The rows of a group lie close to one hidden flat surface of 9 dimensions, which may be shifted away from zero. Surfaces can cross.
In the rows, 128 means zero.
Known rows, each followed by its group:
[135 167 135 116 132 118 151 118 148 106 129  87 134 150 141 143 118 134
 158 139 164]
A
[ 97 127 112 138 184 138 111 103 127  92 111 169 104  95 150 176 115 118
 133 112 146]
Q
[ 79 111 134 111 127 150 160  74 176  65 142 126 124  94 178 145 153 105
 152  95 129]
W
[ 96 186 112 122 137 119  93 129 134  95  68 159 150 141  86  68 146 161
 150 161 177]
C
[154 125 121 146 152 122 136 113 120 175 159 129 135 136 134 189  90 116
 138 138 127]
A
[184 135  98  60  77 129 126 171 123 133 151 216 166  75  84  70 182 174
 151 113 128]
C
[112  71 124 101 145 173 168  95  80  84 126 128  98 129 169 108 136 141
 105  71 115]
N
[135 120 120 103  95 126 133 106 157 118 166 125 161  81 143 133 121 136
 162 116 158]
W
[183 106  91 139 146 115 133 156 104 174 144 168 154  73  88 133  56 147
  99 147  89]
N
[162 169 101  99 125 118 184 169 216  77 151 131 128  76 117 173 134  95
 151 143 125]
W
[143 126 138  97 111 122 165 134 157 115 162 130 117 113 169 173 148 108
 196 125 138]
N
[147  80 113  92 136 163 145 176  47  81  91 144  88 141 130  58 146 177
 142 105 126]
Q
[141 116 123 143 128 114 100 145 114 173 134 153 157 110  85 120  93 144
 108 137 122]
N
[144 134 135 123 139  98 165 135 169 117 160  84 145 100 137 169  59 119
 127 151 125]
C
[173 121 103 150 150 139 129 129 101 161 139 156 119 116 120 181 112 113
 127 113 142]
Q
[172 142 116  79  96 123 118 136  97 159 166 204 147 120 124 149 175 157
 190 109 180]
C
[152 155 155 114  88  97 111 162 120 177 132 108 179 164  81  89 106 175
 157 149 182]
A
[ 79 161 172 116 152  85  71 169 146  95  82 111 125 154 117 113 111 159
 118 167 125]
A
[120 151  95 136 137 149 150 120 139  81  81 116 143 120  94  55 126 140
 106 138 131]
N
[144 125 116 129 169 151 174 134  96 115  92 108  92 174 132  98 120 131
 127 143 110]
A
[156 136 122 167 119 127  85 137  96 170 129 116 127 150 128 156 127 126
 157 150 167]
N
[127 165 126 165 109 141  97  82 179 108 141  72 149 121 133 146 122  99
  97 108 173]
C
[131  85 136 136 131 134  69 123  72 126 137 132 115 113 169 154 117 158
 145 127 160]
N
[ 92 146 137 148 113  94  75 143 191 143 126 153 161  97  82 138 121 113
 112 124 131]
W
[106 177 100 165 175 104 100 136 148  81  75 126 123 111 116 151  96 123
 144 199 154]
W
[108 101 143 131 147 119 149 178 138 170 114 171  88 148 123 149 152  89
 142 131  46]
N
[ 88  67 159 142 158 110  86 128 100 174 146 174  89 129 160 203 116 106
 125 106  82]
N
[156 141 121 107 118 135 128 108 125 103 165 118 133 106 169 174 131 138
 177 129 186]
C
[135 155  99 124 159 115 197 123 178 132 130 141 157 109  91 125  88 109
 112 147 104]
N
[146 134  91 159 124 149  73 139 105 117 104 134 127  90 106 101 131 136
  83 129 125]
Q
[157 149 138 139  77 142 120 128 140 115 132  53 129 152 130  87 170 116
 103 142 134]
Q
[ 88 129 164 140 105 104  55 119 139 134 126 118 137 133 120 139 136 125
 111 132 137]
Q
[ 61 133 148 176 111 131  59 112 153 130  96 133 137 140 103 102 149 112
  92 105 139]
W
[167  96 116 101  85 161 143 150  98 107 139 117 122 119 138  89 159 146
 151 100 141]
W
[131 121 157 125 138 138 100 159 122 120 129 112  76 145 142 157 149 116
  78 106  77]
A
[133 143  97 129 141 158  95 107  88  67 102 127 114 122 155 139 136 155
 169 110 222]
Q
[104 142 132 152  90 145  63 119 166 102 128 119 126 101 148 128 178 108
 126 112 138]
N
[175 111 108 115 127 153 167 172  97 153 121 161 121 130  92  81 151 136
 103 105  80]
C
[135 155 148 128 105 139 121 136 120 125 126  77 123 185 127 113 151 138
 130 109 167]
A
[207 159  78 150 119 156 147 126 107 128 129  87 136 127 121 116 112 124
 129 156 153]
A
[147 151  95 112 118 171 165 118 134  67 108 107 118 132 130  86 164 127
 134 103 161]
Q
[120  92 148 110 119 149 137 164  95 131 107 130 104 163 118  68 148 155
 105  95  83]
A
[134 108 127 112 164 112 196 159 173 117 144 111 120  92 133 154  56 117
 109 149  62]
C
[183 165  67 169 158 137 139 141 148 161 122 168 145  88  76 144  99 103
  78 162  89]
C
[106 119 153 108 158 125 209 154 116 106  82  76 109 203 122  79 100 139
 141 141 120]
C
[115 105 146  66 132 105 178 165 124 122 116 146 144 139 101  53 110 182
 155 133  96]
A
[113 130 149 118 126  79 110 131 170 178 175 161 165  93 119 188  92 126
 154 134 140]
N
[143 133 109  71 156 139 198 128 136  47 132 133 106  96 168 126 131 144
 165 140 116]
C
[142  90 134 133 123 130 128 112 109 199 165 157 144 115 126 140 105 123
 124  99 106]
A
[ 54 116 130 154 217 127 113 126 105 103  69 169  81 146 137 149 105 116
 117 132 106]
Q
[123 120 147 108  97 124  95 151  98  82 102  80 110 135 143  64 158 161
 120 157 119]
Q
[126 148 127 107 149 124 242 127 208 162 160 163 139 136  84 150 132  79
 111  94  69]
C
[138 141 135 106 143  88 127 158 171 149 144 155 158  85 102 150  81 141
 119 154  91]
A
[156 122 104 102 116 157 136 143 110  76 112 135 122  97 125  86 143 156
 135 108 149]
Q
[157 110 105 150 108 132  75 135 109 145 154 135 117  86 144 180 129 115
 130 122 148]
W
[106  96 108 148 175 146 188  82 117 156 121 151 132 136 121 112  94 109
 118 120  78]
W
[156 158 117 140 163 111 158 118 131 126 140 102 112 129 154 194  99  97
 144 182 128]
Q
[123 161  84 140 159 155 173 138 169  56  84 116  95 114 124 118 149  89
 111 145 105]
W
[ 94 157 150 110 113  84 112 179 187 112 113 145 143 116  84 127 135 131
 144 143 138]
W
[163 111  86 158 101 174  91 121 119  94 137 116 108  79 145 137 154 113
 108 106 144]
W

New rows. What belongs after each?
[124 100 130 103 140 171 143 124  66  34  77  83  70 161 196  75 173 155
 156 135 147]
Q
[107 123 128  94 152  88 176 147 182 150 146 179 172  79  77 117  71 136
 114 138  70]
N
[ 93 155 125 147 152 127  86 107 121 158 109 212 123 152 108 153 169 111
 124 111 134]
C
[ 82 141 120 134 122 130  73 131 165 115 116 183 165  84  74 108 136 139
  95  74 152]
Q
[ 94 185 154 121 119 105 140 149 201  89 113 104 126 163 116 161 158  99
 170 131 181]
W
[ 85 140 126 152 135 151  75 125 111  98  73 147 122 148  93  76 148 148
 110  90 174]
Q
[106 131 169 151  93 101  47 128 128 165 128  92 163 151 106 123 101 156
 125 120 189]
C
[137 105 146  80  92 131 120 109 163 104 193 149 130  78 170 173 160 129
 148  77 139]
C
[ 90 131 156 156 130 118  94 114 134 156 115 119 120 163 127 145 136 113
 111 124 129]
Q
[ 84 156 146 159 171 101 102 105 136 182 124 180 127 166 113 191 124  99
 128 130 135]
C
[104 122 150  94  99 113 103 152 148  68 113  93 151  95 120  63 109 179
 124 135 138]
C
[161 121 150 110 121 141 110 196 110 109 125 104  77 141 128 118 158 135
  75 108  77]
A
[100 142 127 109 163 132 153 159 149  78  84 129 108 131 107  76 122 135
  89 145  58]
A
[135 132 139 123 137 133 152 170 117 143 103 110 118 179 101  80 125 142
 110 130  94]
A
[ 96  93 164 151 172 102 104 183  74 159  85 164  67 185 126 167 119 124
 146 142 117]
W
[122 172 140 100  91 118 125 127 131 158 134 170 166 171  92 103 183 152
 178 105 203]
C
[124 146 120 165 160 132 149 129  93 139  88 110 102 198 138 134 126 113
 167 163 154]
N
[ 55 133 153 125 190  91 135 132 147 102  85 142 103 149 130 140  97 115
 126 175  85]
Q
[ 79 146 108 163 121 127  61  73 161 104 115 124 169  90 123 111 120 125
 117 127 164]
W
[ 80  91 174 123 138 125  90 150  89  98  88 126  63 179 168 143 167 140
 160 109 156]
W
[ 98 111 163  68 113  86 150 171 179 117 137 149 135  95 104  77 138 144
 103 133  42]
Q
[182 110  94 123 137 130 119 171  84 134 128 164 126  83 110 122 106 159
 122 133 114]
Q
[147 141 107  96 196 133 223 159 131  81  97 124  90 137 135 119 105 124
 132 165  64]
A
[113 111 117 145 139 143 162 144 158 139 126 152 108 115  98 134 139  83
  89 106  68]
W
[152 135  86 133 124 133  88 138 146  86 132 132 130  44 139 133 121 126
 121 153 111]
N
[ 94 103 198  93 111  57  77 172 126 172 149 139 162 127 111 143  84 175
 154 131 149]
C
[ 97 182 136 123 135 105 166 113 205 129 130 123 163 134  95 126 119 111
 151 140 147]
N
[142 145 127 149 164 106  87 154 129 100 123 132  86 104 171 237 112 108
 171 172 176]
W
[197 126 123 107 114 128 191 142 125 160 169 101 124 144 138 165 129 108
 148 130 126]
Q
[ 62 149 141 158 161 129 107 125 165  97  82 129  95 149 149 139 155  94
 145 148 116]
N
[132 165 130 150 141  99  71 186 162 113 103 135 108 109 111 192 123 108
 139 172 157]
W
[130  82 120 141 125 116  42 150 107 153 144 177 130  53 117 134 103 147
  90 121  88]
N
[ 78 143 140 161 174 114 142 121 154 148  95 148 123 159  94 136 111  99
  92 131  88]
C
[120 111 166 102  99 133 114 100 118  69 143  62  86 144 217 141 177 128
 163 136 156]
Q
[131 134 123 136 174 140 191 122 127 117 109 107 102 167 131 142 106 104
 118 135 106]
C
[160 170 114  93  95 107 175 154 212 122 158 120 192  84  73 100 100 140
 124 134 127]
C
[126 150 129  93 114 145 183 107 142  94 131 112 134 158 133 130 154 130
 178  85 201]
Q
[155 110 136 115 131 113 167 158 107 189 156 158 133 151 105 169 114 132
 151 104 144]
Q
[118 126 127 130  90 157 145 127 155 145 132 141 131 149  85  95 178 113
  94  40 136]
Q
[164 162  77 125 167 148 149 108 110  95 124 158 111  98 155 164 139 122
 154 152 142]
C
[120 139 122 123 138 149 158 108 120  74 114  98 101 159 176 141 158 117
 188 132 169]
N
[137 126 127 152 128 115  90 125  92 160 125 134 150 131 111 127  92 155
 124 139 163]
N
[114  90 124 130 159 145 140 133 107  96 123 147  72 118 173 171 138 101
 138 112  98]
W
[146 101 139  92 159 116 188 165 108 126 131 128 112 141 130 132  92 139
 151 135  91]
C
[151 117 130 102 110 101  99 131 103 136 150 134 176  86 114 112  70 195
 155 139 183]
N
[154 103 117  88 154 125 190 134  93 133 132 138 146 124 109  98  73 171
 133 126 126]
N
[132 105 145 112  71 156 124  91 135 115 159  97 134 135 171 138 176 130
 176  71 198]
W
[112 113 162 106 174 104 169 170 102 143 106 128  94 190 129 126 113 146
 144 133  90]
A
[119 122 123 142  88 142  79 155 135 105 114 130 130 112 105  84 157 136
 109 104 140]
W
[144 157 109 118 132 126  99 135 132  69 112 102 137 100 138 105 113 162
 135 168 149]
A
[131 120 123  67 137 140 230 121 171  95 156 128 131 106 142 112 129 129
 149 106  80]
A
[142 146 135 141  88 131  66 146 135  97 131 105 119 116 143 154 161 127
 157 122 205]
W
[132 159 111 108 163 134 189 125 167  72 127 112 121 112 147 138 105 119
 134 153 100]
A
[124 161 103 113 122 120 206 138 197 116 119 133 173 116  60  66 118 120
 136 140 101]
W
[210 152 107 133 131 121 174 148  99 155 140  83 137 157 127 148  78 144
 174 168 179]
C
[142 160 109 120 136 124  97 101 146  90 145 152 140  66 163 175 127 131
 158 146 166]
C
[ 60 122 121 127 182 163 147 107 147  53  78 171  91 114 132 110 149 116
 100  74 106]
Q
[145 167  95  99  94 152 158 134 163  88 131 143 157 105  94  66 172 137
 125 109 131]
C
[122 137  91 144 196  94 168 152 140 138  93 161 140  94  89 136  58 117
 133 195  83]
W
[109 154 134 140 166  93 109 133 126 143 104 147 145 142 114 150  90 138
 149 173 150]
C
[192 120  96 122  96 173 155 122 129  98 162  98 123  98 150 130 150 116
 108  94 125]
C
[ 64 105 195  95  69 119  66  96 159  96 171 110 129 127 178 152 182 141
 149  67 176]
Q
[133 142 149 154  96  98  48 136 114 199 145 142 168 140  93 145 120 152
 130 121 187]
C
[154 105  90 137 139 151 130  76 135  92 168 126 119  48 197 195 115 102
 147 120 138]
W
[ 88  90 178  78 125  75 138 179 131 154 135 166 140 137 117 134 108 161
 192 132 132]
W
[169 144  91 134 138 143  89 163 102  72  91 105 110  94 133  78 116 162
  90 171 109]
A
[193 166  83 129 114 146 161 118 141 119 144  98 162 114 117 118 107 138
 139 152 158]
A
[115 113 143 136 181 125 170 150 117 113  93  83 105 169 135 122  74 129
 121 154  96]
C
[134 105 135 146 161 120 154 184 104 170 105 153  84 162 105 168 127  99
 123 127  90]
W
[ 76 103 153  89 120  97 104 124 171 107 152 167 163  69 120 115 109 156
 112  98 100]
N
[130 138 140 123 122  81 128 168 173 188 152 168 167  93  84 155  96 120
 139 152 100]
N
[ 76 160 155 130  95 140  93 115 179  82 106  96 140 146 122  70 163 133
  93  94 142]
A
